There are 9 hidden switches. A switch that is on adds its own fixed numbers to the row, and there is some noise. The rows also spread widely along 9 directions, which tell nothing about the answers.
In the rows, zero is written as 128.
Some rows, each with its switches (1 for on, 0 for off) after it:
[141 188 136 121 116 139 150 149  99 127 152 135 141  91 166  85  84  87
 172  79 132 120 113 150  99 119 140 149 134 156] | 0 1 1 0 0 1 0 0 1
[115 138 125 117 118 158 104 106 141 128 164 144 107 111 109 134 122 158
 151 135 147 126 178 127 206 141 155 135 156 122] | 0 0 1 1 0 0 1 0 1
[134 119 104 155 131 140 124 105 136 112 156 176 106 103  93 162 114 139
  82 200 176 178 178 128 189 116 111 164  97 138] | 0 1 0 0 0 0 0 1 1
[105 157  69 167  76 167 122 132 128 110 148 142 114  77 113 131 100  81
 129 215 181 218 171 145 199  90 123 174  83 166] | 1 1 1 1 0 0 1 0 0
[ 87 147 208 144 195 103 105 117 119  92 204 193  54 131  89 118 127 176
 101 131 185 121 119 163 121 120 134 134 130 147] | 0 1 0 0 0 0 0 1 1
[117 169 141 159 156 141 124 109  91 125 147 130 133 131 138 121 131 115
 147 129 155 136 140 128 101 123 109 155 105 141] | 0 0 0 0 1 1 0 0 0
[112 147 126 122 110 218 126 134 150  87 121 132  94  87 131 104  92 135
 126 119 173 141 145 144 180 117 131 122 142 153] | 0 0 0 0 0 0 1 1 1
[146 173 138 118 138 136 136 129 125 119 155 155 133 102 133 128  93 122
 113 123 153 124 137 157 122 136 126 160 133 135] | 0 0 1 1 0 0 1 1 0
[158 146 128 111 144  89 142 104  93 119 155 129 164 124 103 139  90 147
 139 187 147 146 189 141 110 138 115 152 136  96] | 1 0 0 0 0 0 1 1 0
[104 123  77 141  30 137 116 152 122 146 167 110 155 121 159  91 100  66
 228 185 122 164 138 161 174 105 166 123 127 123] | 0 0 0 1 0 0 1 0 1
[118 187 166 111 168 117 133 101 115 132 168 129  97  91  91 126 103 136
 153 120 169 137 164 157 135 143 154 175 161 122] | 1 0 1 1 0 0 1 0 1
[116 147 151 126 106 115 117 163 105  84 170 156 126 142 146  94  95 140
 157 156 147 124 128 147 120 110 125 100 130 144] | 0 0 0 1 0 0 1 1 0
[133 154 157 116 155 105 137 119 122 125 150 138  92  99  95 133 101 139
 142 122 143 131 159 137 144 149 149 154 157 121] | 1 0 0 0 0 0 0 1 1
[132 147  81 139 100 169  98 119 101 145 151 137 178 143 184 118 140 112
 169  91 115  97 156  92 152 149 120 140 119 129] | 1 0 0 1 0 1 1 0 0
[ 91 168 160 179 159 122 125 125 102 120 176 146 106 119 127 109 118  86
 136 162 189 163 105 184  77 101 115 176  93 149] | 0 0 0 0 1 0 0 1 1
[160 130 103  97 107 177 124 119 115  96 148 142 183 124 154 110  99 164
 126 156 150 120 167 133 143 121  92  98 128 121] | 0 1 0 0 0 1 0 0 0
[118 192 133 140 130 161 150 132 126 120 118 127  84  76 108 130  96  95
 162  97 149 155 168  91 173 141 157 178 137 154] | 0 1 0 1 0 0 1 1 1
[ 65 165 211 153 199  96 105 109 105 108 222 158  80 133  91 102 124 143
 146 164 192 146 107 212  80 111 142 139 123 120] | 0 1 0 0 1 0 0 1 0
[ 83 159 139 173 146 155  87 110 107 115 194 161 126 139 136 119 137 135
 136 165 179 139 143 157 131 117 114 152 106 136] | 0 0 1 1 1 0 1 1 0
[183 153 107 112 121 149 151 118 130 137 148 157 175  99 149 135  95  94
 103 107 151 123 134 150 118 148 112 170 120 130] | 0 0 0 1 1 0 1 0 1
[104 165 155 152 136 104 110 143  90 111 163 149 116 144 141 104 129 123
 156 105 140 115 129 111 111 129 130 137 121 154] | 1 0 0 1 0 0 1 0 0
[123 160 116 131 120 190 113 116  84  89 147 124 191 144 171  93 119 152
 146 138 184 114 170 115 105 121  69 128 121 136] | 1 0 0 1 0 0 1 0 1
[124 157  99 151 119 144 141 119 139 154 137 127 117  79 124 131 107  44
 114 133 160 179 110 183 130 121 142 198  97 141] | 1 0 0 0 0 0 1 0 0

New rows. What belongs after each?
[115 176 136 131 129 140 124 142 139 121 150 155  76  82 116 126 101 109
 128 110 148 141 137 148 171 136 158 161 139 157] | 1 0 1 1 0 0 1 1 0
[121 139 166 154 158  81 105 122 106 122 209 194 125 152 127 124 135 127
 106 145 162 124 104 169  94 122 120 147  99 141] | 0 0 0 1 1 0 1 0 0
[151 170  89 145 115 125 125 125  91 130 174 166 179 120 155 133  99 107
 144 159 138 140 165 121 129 125 110 171 102 137] | 0 1 1 1 0 1 1 1 0
[111 165 151 128 153 139 109 124 128 119 189 165 101 112 120 121 107 131
 143 140 164 132 125 175 141 131 146 139 131 132] | 0 0 0 1 1 1 1 1 0
[110 162 138 145 104 103 142 154 108 100 128 114  97 105 105 117  97 101
 166 202 161 189 152 136 137  91 130 142 112 154] | 0 0 0 1 0 0 0 0 0
[142 158 118  79 124 185 132 101 130 147 155  99 189 103 148 115 100 131
 190 103 140  95 173 145 136 166 138 139 179  72] | 0 1 0 1 0 0 0 1 1
[117 130 127 142  90  82 133 155 135 128 161 147  76 100 101 129 100  93
 161 197 146 183 136 157 176 101 163 147 119 152] | 0 0 0 1 0 0 0 0 1
[115 168 138 134 142 116 119 127 104 124 177 141 116 112 128 109 110 113
 155 151 173 146 132 171 114 112 125 159 123 141] | 1 0 0 1 0 1 0 0 1
[159 171 180 120 126  52 169 173  99  86 146 159  94 105 101 113  57 121
 149 151 124 153 133 142 103 122 155 122 140 152] | 0 0 0 0 1 0 1 1 0
[127 165 150 126 157 118 126 104 104 136 176 136 131 107 109 123 109 140
 158 136 150 129 167 157 124 150 138 158 154 109] | 1 0 1 0 1 0 0 1 1
[166 143 122 142 120 129 153 153 125  96 122 176 112  97 136 134  90 111
  69 139 157 146 130 125 127 114  96 155  99 174] | 0 0 0 0 0 0 0 1 1
[131 156 103 136 105 156 114 140 122 134 156 146 134 107 157 116 119  93
 155 113 137 132 127 142 152 133 134 141 118 147] | 1 0 0 1 1 1 0 0 0
[138 171 163 123 129  52 146 149  95 107 190 163 111 113 106 114  70 128
 153 189 155 154 145 171 106 108 143 153 136 140] | 0 0 1 1 0 0 1 1 1
[145 165 109 109 103 165 144 141 138 112 156 152 134  76 141 105  78  91
 119 117 173 149 124 171 142 122 129 155 124 149] | 1 1 0 1 0 0 1 0 1
[ 90 120  77 180  95 150  87 111 136 162 165 151 116 121 130 148 166  86
 151 142 128 156 155 103 213 139 151 166  96 135] | 1 1 0 1 0 0 0 0 0
[155 168 140 104 110  83 147 149  99 125 163 134 142 118 132 108  80 110
 199 142 114 134 145 142 119 133 159 126 147 124] | 0 0 0 1 1 1 1 0 0
[160 173 118  89 117 171 147 136 127 122 136 127 161  91 156 108  80 111
 147  85 147 107 146 145 126 155 128 147 160 120] | 1 0 0 1 0 0 1 1 1
[141 167 174 101 178 131 128  96 107  94 176 157 141 123 100 128 106 181
 115 138 179 117 172 136 115 144 111 132 142 112] | 0 1 0 1 1 0 1 0 0
[115 201 141 152 106 199 160 175 126  58 102 142  70  59 142  87  60  90
 102 125 196 177 113 156 129  78 109 153 107 212] | 0 0 1 0 0 0 1 1 1
[ 89 180 175 173 163  54 109 136  87 124 225 187  88 122 107 116 120 107
 149 165 160 155 120 174  99 120 144 171 105 150] | 1 1 1 1 1 0 0 1 0
[ 92 175 172 187 149 112 119 155 101 116 161 161  86 131 148 107 138  79
 132 103 158 139  83 138  85 107 122 161  86 182] | 0 0 0 1 1 0 0 0 0
[226 175 113  85 168 111 161 108 133 149 153 195 145  64 113 180  83 134
  69  93 136 113 175 130 149 185 122 200 146 127] | 1 0 1 1 1 1 0 1 1
[104 153  87 162 135 182 117  95 146 156 174 148 133  83 133 137 134  56
  96 149 204 177 118 194 140 116 111 216  80 138] | 1 1 0 1 0 0 0 0 1
[115 151 142 126 153 143 128 103 140 161 167 137 109  96 115 130 120 103
 149  89 139 122 129 158 145 157 166 172 148 106] | 0 1 0 0 0 0 0 1 1
[126 204 154  82 168 204 152 116 152 117 102  86  82  51 101 128  84 124
 154  97 175 138 161 158 155 145 150 160 175 121] | 0 0 0 1 0 1 0 1 0
[107 146  67 212  47 179 122 170 111 137 115 145 133 107 201 101 132  27
 139 105 125 159  99 105 151  92 118 169  64 206] | 0 0 1 0 0 0 0 0 1
[ 57 186 173 148 172 162 108 109 104 121 159 101  95 123 123  90 127 119
 181 101 173 126 126 164 100 130 147 150 145 122] | 1 0 0 0 0 0 1 1 0
[132 202 132  94 165 227 124  96 102  97 152 107 193 108 164  96  88 155
 134 138 207 114 161 187  75 122  69 146 142 111] | 0 0 1 1 0 1 1 1 0
[ 97 118 128 140 108  94  81 126 121 155 242 179 133 146 141 109 135 114
 188 165 125 129 108 186 153 124 169 115 120 113] | 0 1 0 1 1 1 0 0 0
[103 156  88 160  62 177 122 147 118 136 162 135 148 102 177  85  96  65
 186 125 132 147 122 154 152 109 151 145 118 149] | 0 1 1 0 0 0 1 1 1
[128 171 133 144 152 150 118 119  96 136 157 143 152 131 167 114 134 111
 142  88 156 101 125 123  93 130 101 168 114 142] | 0 0 0 1 0 1 0 0 1
[139 173 156 137 106 128 162 184 112  84 119 137 106  92 148  86  77  80
 132 119 148 154  92 157  87  96 123 123 109 183] | 0 0 0 0 1 0 0 0 0
